There are 4 nested groupings, the coarsest first. Each group lies inside one group of the grouping before and may be the whole of it. The rows also spread widely along 18 directions, which tell nothing about the answers.
Known rows, each followed by its group in each grouping:
[ 24 -20   3  -2  -7  11  61  17  35 -32   0   6  40 -40   0   8  26 -20
  -5 -16  41  23  -7   1 -19   3   8 -26 -11 -10]
Mone Fud vas K_375
[ -8  -6  -5   5 -10 -29 -12   3 -28  14 -11  32 -24  -8  35 -22  15  -1
 -18  -5 -16 -60 -32  10 -13 -14  15  32   0  22]
Mone vizud leran K_99
[ 21  15   1  32  44  36 -22 -18  -6  14  30  -4  12  22   6  38   9 -25
 -14  21 -11  16 -51  27   9 -11 -11   3  66  -2]
Vuful dizen Kube K_900
[ -4  28 -15  12  33   2  -6   5 -20  14  -6  -7 -25  -9   4  10  -6 -11
  -8   7  27  13  21 -10  10  14   1 -52  -5 -17]
mus Nuka vinet K_58
[ 12 -19   8  19  10 -22  25 -10  24   8  15  -7  26  22  36  25  19  17
  -4  -1   2   2 -11  18 -16   9 -11  25  24  -2]
mus Nov nali K_160
[-13 -14  26  41  29 -17   8  12   9 -19  25  28  15  -7  -5  25  24 -24
  22 -10  -9 -18  28  -1  23  14  13   2  22  -7]
Mone Fud gan K_262
[-23  -7   5  20 -11  10  -9  -8  17  16  37 -41  34   8   4 -15 -19  10
  -6 -24  -5  19   2  -4  20   6  14  11   0   5]
Vuful Fomiv nedav K_692
[-12  13  -9   7 -43   2 -15  16   0  15  14 -35  -9   5 -22  22 -25  18
 -10  43 -23  28 -18  32 -12  20  34 -28 -10   4]
mus Nov tal K_675
[-11 -16  33  44  -8  22 -10  10  33   4  20  -1   6   6   1  51  10 -16
  -2  -2  21  -9  26  -6  11   3 -25  52  19   3]
mus mefi zute K_975
[ -4   4  13 -18  24 -34  -6  10 -32 -14 -39  -6 -25  11  -8  -4 -12  -7
  -3 -13   0   4 -11 -25  28  17  21 -25  -4 -11]
mus Nuka vipe K_648
[-12 -25  13  41  18   9 -25 -13   9  34  26 -16   2   8  28  10   2  -5
  -9  -8   5   0   9  -3  36  11 -26  -5  27   3]
Mone Fud Raka K_381
[ -2 -12  -6   7  36  12   7  19   3   3   5   0  18 -41  39  49  65  -7
 -28 -21  26  10 -30  24 -18  -4   8 -21   6  -3]
Vuful Fomiv nedav K_281
[-13 -19  -4 -16 -42  25 -48 -19  12  15  14 -16  -3 -13 -24 -28 -23   4
 -21 -23  -3  11  17  -4  24  -5  35   2 -50  -3]
mus Nuka Ded K_457
[-26  10  -4   5  -2  -4   1  12 -14   8  41 -34  41  -9  -6   2  11  10
 -21  -5 -20 -14 -25  11  -1   6  19  -3  29  28]
Vuful Fomiv Dokid K_119
[  9 -21   4   0  13 -17 -15 -11   5  10 -18  -4   6  -1  67  -7  -6  -7
 -17 -19  22   8 -25  -2  14  19  -8  15 -13 -29]
mus mefi zele K_273
[  9  21   8 -11  23  10  -2 -17  -4  -4   3 -18   7  29 -17  -2 -33  -8
 -18 -12  32   0  13 -31   7 -13 -13  28  23  -3]
Vuful Fomiv Dokid K_578
[-21   4  10   1  -3  -9   7  20 -15  -8  -8   8  -1  -1  -9   5 -24 -15
 -33  -8   8 -40 -11 -23  -7   3   5   4  22  32]
Vuful dizen Kube K_181
[ 44  22 -12 -15 -37   6  12  -4  18  12 -17  -7  -1   0  22  10   5  19
  13  23   7   8 -50  20 -32  13   5  -6 -18 -25]
mus Nuka Ded K_931
[-11  -5  -9   9  -8 -25  27   1  -6  -6  17 -23  41 -12 -28 -43  27  13
 -27  18  -2 -11  26  -7  10  14 -13   0 -14  20]
mus mefi zute K_649
[-22 -10  20 -16 -13 -19 -37  29 -47 -21 -19 -17 -13 -19  10 -11 -19 -10
  15  14 -60  21  22  27  29  13  36  -4  26 -16]
mus Nov pize K_539
[  1  37   3   3  39   3  25  -3 -21  -6  16 -30  13  13 -12 -11  12  -3
  12 -18  15  -1  32 -18   3 -27  -8  17  41  -1]
Vuful dofid Migeg K_664
[-11  -2  10  30 -19  29  -8  -4  35  15  47  -4  24   2  -5  25 -20  -5
   4 -15  -2  -3   3   1  -3   3  11  -3  21   8]
Vuful Fomiv fum K_829
[  8  -1   9  10  23 -27   3  -9  13 -17  28 -13  46   2  12   1  24  12
  22   0 -19  12  14  18  11  25  15  17   0 -35]
Vuful dofid Migeg K_640
[ -7   6  -6  31  22  10   4  -1   7  32   4  -1 -19  12  21  23  14   5
 -13 -26  23  10 -39  -4  -4 -11  19  -6 -16  10]
Mone vizud Tuda K_711
[ 15 -17  15  -8  14  -7 -10  -1 -18  -2 -60  35 -44  19  -3  22  38   4
 -37   6   4 -19 -26 -11  -4 -21 -19  40  -8  18]
mus Nov nali K_111
[-11 -12 -14 -18   1 -13 -21   4 -11  25   0 -21  -4  -7  36  23   4  10
 -34 -22  -1   2 -77  19  -7  12  43 -32  -4   8]
mus Nov tal K_905
[ 10   8   8  20   3  28 -27  -5  -1  33 -29  41 -15   5  37  23  -5   9
 -10   6 -22 -13 -28 -16   5  26 -35 -19  13   5]
Vuful Fomiv fum K_706
[ 22  17  -7 -10  23  56 -13 -16   4   4   0  19   0  -6  -8  27  18 -22
 -26 -20  29   2 -14  -6  -7 -27  -1   8  12  -3]
mus Nov nali K_111
[-12  18   5  34  25  13 -22  -1   1   2  26  20   4  14 -35  36  -8 -10
 -11  17 -18   5  -5   2  13  17  18 -20  11   3]
Vuful Fomiv Dokid K_578
[-15 -19  10 -44 -13   3 -16  14  -2 -14 -28   1  21 -38   7  -2 -13   9
 -28 -36   5   2  13 -27   9  27  16 -28 -30  -5]
Vuful Fomiv Dokid K_578
[  5  25   1 -28 -13 -15  -6  29 -29  -6 -44 -11 -25 -33  41  -1  -9  -3
  18   8  13 -11  25  -4  -6  18  -3 -16   1 -33]
mus mefi zute K_975
[-42  31  -4  20   4  -1 -19  24 -48  31  11 -26 -35  23   0  33 -27  18
 -14  21 -41  16  11  21 -12  -7  20 -12  43  34]
mus mefi zute K_975
[ 33 -23  10   0   2  21   3 -23  49  19   5  22  -1 -11  21  25  10  -1
  29 -47  19 -12  -7 -15   3   3   2 -50  12 -20]
Mone vizud Tuda K_711
[  8  13   1  -9 -13 -24  59  17  24 -31   4  21  17   3 -10  15 -32  -8
   5 -21  21  -4 -30  -5 -48   2  51 -17  -6   1]
Vuful Fomiv Dokid K_578
[ -2   2  17  19 -11   1 -23   6   0   5  -5  -9 -25   7  18   3 -20  -7
  26   1  -5  13  10   6  11  -3  12  15   2 -24]
Vuful Fomiv Dokid K_578
[-11  21 -20   6  22  46 -39  -6 -18  26  -1  -6  -8 -30   8  -8  27  -3
 -23 -12   8  18  10  -1  17 -10   8 -16 -34 -11]
Vuful dizen Kube K_900
[ -1  -9   3   1   2 -23  24  -3  17  -8   3  26 -13   7 -44  13  -6   4
  -2 -11   0 -23   8 -15 -15  -2  29 -49  -3  17]
Vuful dizen Kube K_900
[-14 -33  37   5 -34   2  -2  18  13 -14  -4  -3  22  -1  -6  23 -15   7
  -4  -1 -30  11  18  -1  11  22  -3  21  16  13]
mus Nuka Ded K_931
[  7  10  -8 -16  31  12  -8 -18  -6   2   6  12   6   0   2   2 -20 -12
 -23 -21  23   2  12 -15   3  -2  12 -15   2 -11]
Mone Fud gan K_262
[ -1  27  -9  38  47   0  22  -8 -11  28  -2  -6 -14  21  19  -2  43  11
   2 -16  25  12  10 -13   4 -18 -13  22 -17  -2]
mus Nuka vinet K_58
[ -9 -15  11   5   3 -20 -10  -8  23  -2   1   5  11  18  -8   5 -14  15
  -2 -35 -15  19 -40 -14  19  25  50 -17 -40  -9]
Vuful Fomiv nedav K_281
[-21  18  -2  26 -19 -42 -39  11 -20  32  -5 -15 -36  17  31   7  -3  34
  12  32 -35 -13 -16  24  -1  23  25  12 -24  -9]
Vuful Fomiv fum K_706
[-17  43   1   8   9  47 -17  19 -29   0 -14  12 -20  -8   7   1 -43 -37
  -7 -15  12  13   8 -20  10  -7  16   6   6  -6]
mus Nov tal K_675
[-19 -26  23   6 -21  -4 -19   8   0   6  -1 -29   7   2  -2  -5  -2   7
 -18  -8  -6 -13  -1 -12  22   3 -13  22  14  20]
Vuful Fomiv nedav K_281
[ 21   9  -8   5 -28  41   4  -5  17   1  20  -4  17 -38 -19 -13  30 -15
   0  20  24 -12  41   9  -5 -13 -23   7  -2  -9]
mus Nuka Ded K_457
[  4  26  -5 -11 -39  25  -1  -1  22  -6  19  10   2 -38 -40 -18 -32  -9
  27  -1  16 -27  83 -21  -2  10  10 -45 -11 -20]
Mone vizud leran K_99
[-21  38  11 -10  -7   1   3  43 -26   4 -21 -18  10 -27  11  21   0   0
   1  -8   5 -39  -7 -37  12  42 -14 -28  25  12]
mus mefi zute K_975
[ -1   9  -2   6 -20   6  -2   9 -18   5  -3 -18 -12  -4  -7 -18  17  -6
  -1   5 -11  -8 -28  12   5 -20  14  12   8  12]
mus Nov nali K_160
[  5  10  11  20  -7  24  -2  14   3   1 -25   0 -15   0   8  12 -10  -8
  -3  14  19  30  13  -9   7   7 -12  18 -21 -16]
Mone Fud gan K_262

New rows. What belongs after each?
[ 20   5  -5  25  40 -17  43  17 -21 -17 -12   1   2  -8  20  14  45 -16
 -14  45  21  26  14  32 -22  -4 -26   6  22 -13]
mus Nuka vipe K_648
[-21  28  -9  14   0  32 -32   9 -11  17   9 -18  -3  -2  -8  17 -15  -7
 -30  10  11  18  -7  -2  13  13  15   4 -20  -2]
mus Nov tal K_675
[ 15  -1  -8 -50  -2   9 -23 -18  13  13  15 -15  -9  -3  13  42 -19   4
 -22 -38  37 -18 -16   8 -31 -22  33  -5  18  -8]
Mone vizud leran K_99
[ -7  18   6  41  24  -2  12  -5  -2 -14  18  33   7  18 -25 -13 -11  -8
  29   1 -43  22  25   5  10  -1  37  -3  -2  -9]
Vuful dizen Kube K_900
[-21  20   9  11  -3 -15  -5  23 -25   3  15 -50   2   4  18   1 -28  -5
  14   2  -3   6  -3  11  11   3  23  12  36  -3]
Mone vizud Tuda K_711
[ 17 -10  13  13  11  24 -14  -3  -3  13 -13  17  -7  12   5  40  27  -1
 -23  22 -20   2 -29  13   2   1 -26   7  37  14]
mus Nov pize K_539
[  5  -8   2   5  13 -19 -24 -14  -7   8  10 -17   3   5   7 -10  30   7
   1   0  -5  -5  -8  10  24   1  12  21 -11 -16]
Mone Fud gan K_262
[-28 -10   2  26  13  -7 -14   8 -21  15 -12  32 -16   9   8   8  -3   3
 -36   2 -29  -2 -11  -3   8  15  12  -7 -11  26]
mus Nov tal K_675
[ -2   5  19 -11  22  27 -22   3  -6   9 -15   0  13 -12  32  18  13   8
  29 -53 -32  15 -14 -15  27  12  16 -23  17 -18]
Vuful dizen Kube K_900
[  7 -12   7  18   3  12 -35  -4 -15  48  -5 -37 -36   6  37  21  33  15
  -4  19  -5 -11 -12  19   8 -18 -46  -5  54  11]
Vuful Fomiv nedav K_281
[-13 -14   4   8 -29  24   9  15  22   0  28  -9  29 -29  -9  16  22  -7
 -14 -14   7  -8   1  11  -9  -4  16   5   1  16]
mus Nov tal K_675
[-10 -10  -6   1   9 -12  -6  -9   3  24   9 -34  11  15  19   6 -12  10
 -38 -16  19  12 -36  -6   8  13   6 -12  -5   9]
mus mefi zele K_273
[ 16  -1   0 -22 -19   6   6   7  -3 -11 -20   3   7 -25  18  -9   3   2
  -1   5  -1  -2  11  10 -20  -3   1   3  -2 -13]
Vuful dizen Kube K_900
[-14   3  -5  -6  -9  11   5  -8  14   9  38 -25  45  -5 -20   2  -9  19
 -31  -5   8  -9  29  -9 -10   9  -7  -3  11  19]
Vuful Fomiv Dokid K_119
[ 15   8   3  -4 -23  33 -12 -16   7  18  -8   4 -10   8  -7 -16 -25   0
   4 -15  -5   2   0 -20  10  -5  -6  -7  -1   0]
mus Nuka vinet K_58
[  2   6   9  14  11 -38  14  15 -11 -39  26  10  12 -10  -8   2   3 -30
  12  25  -7 -28  17  28 -13  -3  22  18  36 -13]
Vuful dofid Migeg K_640
[ -3   3  12  22  -5  10  29   9  21  -4  17  24   2   0  26  16 -28 -20
  16 -35  20 -11   9  -2 -27 -19  24  24  21   2]
Mone vizud Tuda K_711
[ 26 -21  -9  17  -8  21  29 -18  25  10  -1   3   9 -12   1 -30  59   1
 -20 -11  29  -7 -23   2 -14 -39 -19  26 -27  14]
Vuful dizen Kube K_900
[-18  26 -12  32  23  -5  -4  -7 -20  15  17   1  -8  23   5  -9 -30  -5
 -16  13  -5  12  15   4   5   5  13  -3   7   2]
mus Nov nali K_160
[-10 -17  13  49  17  13  -6 -10  20  27  31   4   9  12  18  13  17  -6
   5 -32  -5   0 -26  -6  29   3   6   1  12   9]
Mone Fud vas K_375
[-23  11   3   4  -7 -27  -8   3  -1  21  20 -41 -14  15  11  10  -3  26
  23 -15  -2 -11  33   4   0  -1  27   5   9  -6]
mus Nov nali K_111
[-16   0   5 -28 -23  14 -50  11  -6   2  12 -18  34 -46  32   8  15  -3
 -18 -20   4 -33   8   3  15  23   8  37  -9 -17]
mus mefi zute K_975
[ -4  16 -21  42 -31  23  22   3   3  33   3  37  -6  -9  16 -24  24   2
 -28   6   7 -40 -31  -3 -29 -13 -13  27 -32  38]
mus Nuka vinet K_58
[-12  28 -13   9  10  -3 -11  -8   3  10  49  -2  18  -4 -16  12 -12   4
  -3   6  -5 -28  28   3  -8  16  18 -30  16  -2]
Vuful dofid Migeg K_640
[ 32   8  20  11  -1   5  37   8  21 -15 -11  28  -6  14  -1  38 -19  -6
  41   3 -12  15  -6   5 -22   2  10 -26  42 -12]
Mone vizud Tuda K_711
[  6 -15  19 -37   1 -33   5  17 -17 -16 -30 -31 -18  -9   8  12   3  -4
  12 -16   9 -13   0  -7  10   1   6 -30  41  -8]
mus Nov nali K_160
[  5 -20  -3  -3  33  17 -17 -12 -24 -14  -3 -34  14  -7 -31 -20  24 -25
 -68  30  34  32  27   2  33 -16 -36  24   4   2]
mus Nov tal K_675
[  6  21 -13 -10   5  17  -3  -8 -10   0  10  -6  24  -7 -40  -9  22   9
 -15   6 -15  10  -2  -1  10   6  12 -19 -14   4]
mus Nuka vinet K_58
[ -9 -14   0 -25 -11   4 -15   7 -16  -4   1 -35  29 -23 -14 -11  16  11
 -26   5 -22  17   2  10  20  15   9 -18   2   5]
mus Nov tal K_675
[  7  -1   4  -8  10  -7   1   6 -15   1  -8   0 -35 -16   3   8  34 -11
   5 -16  16 -35   1   0 -10 -37   4 -10  26   5]
Vuful dofid Migeg K_664
[ 10 -13   2  -7 -10 -21  34  18 -10 -13 -29 -22  -1  -9  22 -16 -10  -1
 -19  14  21  21  -8   5 -13   2  -8  -3   4   0]
Mone vizud leran K_99
[ 10  21  11 -34  36 -13   5 -10   3 -11  14 -17  46  19   0  31  -6   6
  -4 -44   9 -16 -43 -25   5  18  21  -3  37  -6]
Vuful Fomiv fum K_706
[  1 -44   7   4   6   5  -9 -11  26  -3  14  22  33  -7   9  29  19   7
 -43  -9  -5  13 -18  18 -10   9   9   7 -12   6]
Vuful Fomiv Dokid K_578
[ 29   0  18   9  14  22 -19   2  -3  -4 -14  10 -16  -4  26  32  33 -21
  21   4  -2  11  -7  22   6 -16 -10  34  25 -30]
mus Nuka vinet K_58
[-22   1  -5  10  20  -7 -45  -5 -28  19   7  33 -13 -23  25 -12   4  -5
   3 -14 -37 -26  30   1  27  18  18 -31   1 -10]
mus mefi zute K_975
[ 31  10  -7  -3  12  43 -32 -22  14  21  -2  29  -3 -17  46  28  -8  -8
  -5   5  20   1  22  10 -11   7 -23  -4  12 -36]
Mone vizud Tuda K_711
[  7   8  -5   1 -19   4  12 -20  17  17   8 -11  16   5  -5 -47 -10  16
   7 -24  13 -11  11 -30  13   5   0   2 -31  -2]
Mone Fud Raka K_381
[ -1  24 -12   0   3 -20  -7   2 -14  12   0 -40   3 -14   8 -29   0  -1
   3   6  24 -14  -1 -18  29  30  -4 -36  -9 -19]
mus mefi zute K_975
[  2  25  -2  20 -11  11 -20  20  12  17   1 -33 -15 -19  18  41  18   3
   6  33  34   5  -1  13  -5  21 -10  -9 -15 -30]
Vuful Fomiv Dokid K_119
[ -5  13   7  26  14   0  13  10  -4 -10  10  12 -21 -16 -27  -7  17 -28
  27  -6  13 -17  52 -11  13 -17   6 -17  12  -6]
mus mefi zute K_975
[ -9  -8  12  24 -13 -15  26  15  15  -9  16  -8  25  10   6  19  -4   2
  -6   3  -4  13 -10  14 -12  13  14  27   1   7]
mus Nuka vinet K_58
[ 12  -6   5  10  -5  43 -41 -29  15  27   8 -19 -23  17   2   0 -25 -18
 -14  -4  29  13  13  -9  24 -19 -19  22   7 -14]
mus Nov tal K_675
[ -3   6   7   9  21  -5 -25  -6 -17  25 -23   2   7   0  35 -17  36   9
 -15 -26  -1 -38 -51 -35  37  20 -23  16  -9   6]
Vuful Fomiv fum K_706
[ 15  19   7  30 -23  36  27  13  13  13  -6 -10 -14   9  -3  12  -3 -11
   2  12  27   8 -20  -7 -13 -18 -21  19  14  13]
Mone Fud vas K_375
[  0  37   1  42  23  -9 -10 -15  -4  41  13   2 -21  35  27  -2   4   7
  23 -10  10 -43 -13 -20  12  -2  -8  33  12  -2]
Mone vizud Tuda K_711
[ 28   6  15 -52  30  -3 -22 -20   1 -29  -2  -8  26  17 -18  31 -32  -7
 -12 -13  14  16   4 -10  13  15  17   9  21 -36]
Mone Fud Raka K_381
[-16 -37  14  26   2  -8 -16  -1  -1  31  12 -22  -9 -10  27  -1  33   8
  -4 -12   1 -19  24   0  27  -4 -25   0  23  13]
Mone Fud vas K_375
[ 27  19  10 -31  -7  -8 -20  14 -26 -15 -41  13 -30  -5  13  34  -9   4
   4  48  -8  -3  31  20 -22   7 -13  18  22 -30]
Mone Fud vas K_375
[  6 -34   4 -31  -7 -11 -21 -20  17  11  16 -42  41 -20  35  -3  16  27
 -17 -16  16  -7  36   6   5  13 -23   9   9 -18]
Vuful Fomiv fum K_706
[ 16 -19   5   8 -18  -2  -3   1   4  -7 -17  22 -35   8 -12  15   5  -7
 -12  28 -10  16 -11  30 -19 -19  20  12 -11  -1]
mus Nov pize K_539
[-23 -41  31   6   5  -1 -10   8  -1 -14  21   7  -4  -7 -24  20   7 -16
  13 -38 -32   4  35   7  21 -19  35  -9  36  13]
mus Nuka vipe K_648
[ -1  31 -19  -4  13   2  11  18 -24  -5 -18 -15  22 -34  17 -26  13   6
   5   4  -9  45   2   0  14  34  18 -51 -35 -30]
mus mefi zute K_649
[ 17 -20  15  -2 -33  10   7  11  22 -19  -3  16  12 -24 -11  25  26  -8
 -10  21   8 -16  18  17 -20   0 -14  29  -1  -1]
mus Nuka vinet K_58
[-10 -16  25  50  14 -14  -3   5  12  11  13   1 -30  17  10  20  -4 -14
  36 -12  -6   1   9  -2  20  -5   7 -22  34  -4]
Vuful Fomiv fum K_829
[ -1   2   6 -21  -4   9   4  17 -12  -8 -20  23  -9  -3   6  38   0  -1
 -34 -14   0 -15 -35   6 -39 -22  18  25  17  25]
Vuful Fomiv nedav K_692
[ -3  10  -4  -9 -22 -27  20  12   6  13  10 -21   8   1  26  14   1  27
   5 -16  -6 -26 -47   8 -32   7  28 -16  11  11]
Vuful dofid Migeg K_664
[-10   9   9 -17  42  34 -37   2 -20  -9   6  -4  31 -20 -10  25  -1 -21
 -30 -29   2  15  -5 -16  39  16  14 -16  20  -7]
Mone vizud Tuda K_711
[  3  13   1  -9  26  -8 -24  -4  -2   0  -3 -19  -4  -8 -20  19  33   2
 -11   5  32 -24  25 -14  14   7  -6   3 -12 -20]
Vuful dizen Kube K_181
[ 10  -1 -12   1  -4  10  11  -7  -1  -6  23 -16  32 -12  -5 -30 -12 -16
 -19  -1   5  14 -23  12   3  -6  18  -9  10   3]
Mone vizud Tuda K_711
[ 29  40  -6  16  -9  23  36   8  10   4 -21   4  -3   5   7   3  24  12
  15   9  10  15 -33  -3 -28 -10  -6  14 -20 -10]
Vuful dofid Migeg K_664
[ -8  31   1  34 -10  49  19   7  17 -10  11  15  19 -10 -12 -19 -27 -20
   1 -12  16  26  30 -22  -1  -4   6  18 -30  -9]
Vuful dofid Migeg K_664
[-30  21   0  28  30  31 -31   3 -16  21  23  -4   5   2 -20  28  16  -8
 -28 -12  -4   5  -2 -10  27   8  12   0  -2  14]
mus Nuka vipe K_648
[  7 -13  25  27 -13  29  12  -3  36  -8  20 -53  45  11 -34  -7 -26  -9
   4   6  15  58  14 -20  47  26 -21 -10   6 -11]
Mone Fud Raka K_381
[ -1 -14   8  -9  32 -16 -11   9 -30 -23   7 -29  -4  -8  -4   4   9 -24
  -2  -5  -7  31 -12  28  15 -23  35 -17  36 -13]
Vuful Fomiv Dokid K_578
[-22  19 -19  26  -9   1  19  13 -11  -4  17  -9   9 -18 -13 -41 -12 -14
 -22   3  22   8   9   0  -3  -9  31   9 -39   9]
Mone vizud Tuda K_711
[-39 -15   2  23  -6 -38   6  23 -18   7  11 -53  -1 -12  -4 -31  27  13
  -6  -6  -4   2   0   4  22  -2  23 -12 -14  18]
Vuful Fomiv nedav K_281
[ 15   0 -10 -21   0  12   6 -15  10  13   7   8  14  -9  22  -1  21   7
  -3 -48   5 -11 -32   1 -14 -15  24  -1  -7  -1]
mus Nuka vinet K_58
[-23  -7  -3  72 -17 -10  -9 -15  10  45  25  30 -30  22  24 -28 -19   5
  11   7 -27 -19  23   5   5   0   0   5 -13  15]
mus mefi zele K_273
[  0   2  14  19   1  27  -8 -12  28  -2  34 -14  32   3 -29   6  -8 -17
   5 -20  11   9  13 -18  33  13   4   0   3 -10]
mus Nuka vinet K_58
[ -7  12 -20   6  27   5 -13 -14  -3  18  34   5   9  -8  30  10 -13  -3
 -13 -22   4  11  -1  19 -10  -1  38 -20   3 -13]
Mone vizud leran K_99
[ -7 -18   5 -28 -51   8 -21  27 -12 -10 -23 -39 -10 -31  -7   2  -7 -12
 -41  12  23   3 -23   8  -1   0  11  12 -19   6]
mus Nuka vipe K_648
[ 42  -8   1 -46 -13 -16  -6 -23  20   5  -9 -41 -12   8  10   1 -31  14
  22  -6  23  12  -4   1  -8   1   6 -51  22 -39]
Vuful Fomiv Dokid K_578
[ -4  14  -1  -6  24 -42  -8 -12  -5   8 -14  28 -19  18   1  12 -14  23
 -11  -2   4 -40  24 -30  -5  29   1 -24 -14  -7]
Vuful dofid Migeg K_664
[ 15   1  13 -36   0  14  -2   0  -1 -10 -16 -29 -16   7 -20  21   5   8
   5 -22  18  30  24  -2  -4 -33  17  23   4 -13]
Mone Fud vas K_375
[  6   1  -4   2  32 -21 -18  11 -26  -7  -4 -37  11 -17  20  10  17  -6
 -12  36   3  39  -2  27  27  32   1 -27   6 -38]
Mone Fud vas K_375
[  3  15   2  28  12  -7  21  -2  17  13   0  40   6   5   9  15  -6  15
  12   5  -3 -16  34 -23  -5  39 -13 -35  -7  -6]
Mone Fud gan K_262
[-13  18  -3  21   6 -11 -13  17 -22   6  -7 -20  -7   7   6   8  -1  -2
 -22  32  -5  19 -29  12  12  24  14   7 -13  -5]
mus Nov pize K_539
[ 13  -9  12 -28  -4   9  -8   6  -1 -14  -6 -33  19 -17  17  13 -17 -10
 -11   0  20  18  13   4  -1   2 -14  -5  36 -19]
Vuful Fomiv fum K_829
[ 10   3   5  16  13 -11  -3   2  -8   0  -7   3 -17   7  11   7  14 -12
  -8  14  15 -15 -20   6  -4 -11  -5  21  10  -5]
Vuful Fomiv Dokid K_578
[ -5  -6  -5   8 -25  26  15   3  26  -9  23 -28  51 -27 -24 -20   2   8
 -20   9  14  39  35   1   2  13  -1  -6 -35  -6]
Vuful Fomiv Dokid K_578
[-22  62  -9  43   2  14   2  15 -17  26  19  12   2  11   5   5   3   0
   4  -1  -8 -34 -25 -14  -3  10  11  27  -6  17]
mus Nuka vinet K_58
[-21 -30  23   5  24 -15  -8  12  -6 -16  -2 -16 -37   8 -18  26 -33 -29
  -7 -27  21  36  22  -6  24 -16  39 -27  15  -5]
Mone Fud vas K_375
[ -9   5   1  12   5 -21 -25  10 -31   1  -3  -5 -33  14   5  15 -22  -9
  -8  28 -25  19 -12  31   2   2  30  -5  11  -7]
mus Nuka vinet K_58
[ 16 -31   5   1   4  14  14   6  22   1   3  20  18 -47  40  17  62  -1
  17 -36  -6  -2 -14  22 -14 -11   8 -33  15  -9]
Vuful Fomiv nedav K_281
[ -5  34 -11  -8 -11 -12 -19  17 -25   4 -15   8   8 -20  20   0 -18   7
  -8  38 -21 -19   5   2   1  56   1 -29  -6 -18]
mus Nov tal K_675
[  0  -4   4  28 -20  -8  30   9  27  -9  35   2  19  -5 -16   5  -5 -16
   7  -1   3 -21 -30  10 -15  -1  24 -17  21  14]
Vuful Fomiv nedav K_692
[ -1 -33 -16 -12 -43  34 -35 -22  27  17  33   3  20 -46 -20 -24  13  -5
 -38 -13  12 -24  18   5   9  -1   7 -23 -36   7]
mus Nuka vinet K_58
[ -5  33  11 -20  19  27  -9  21  -5 -10   8 -21  -6 -13  -7  66 -12 -17
  11 -21  29  15  37  -2  -8  -4  20 -13  34 -23]
mus Nuka vinet K_58
[  6   5   5 -11   2 -39   1  -1 -24   2 -29 -45  -5  23   0 -29  -6  16
 -12  21   5   8  -5 -14  22  14 -18  10  -3  -6]
mus mefi zele K_273
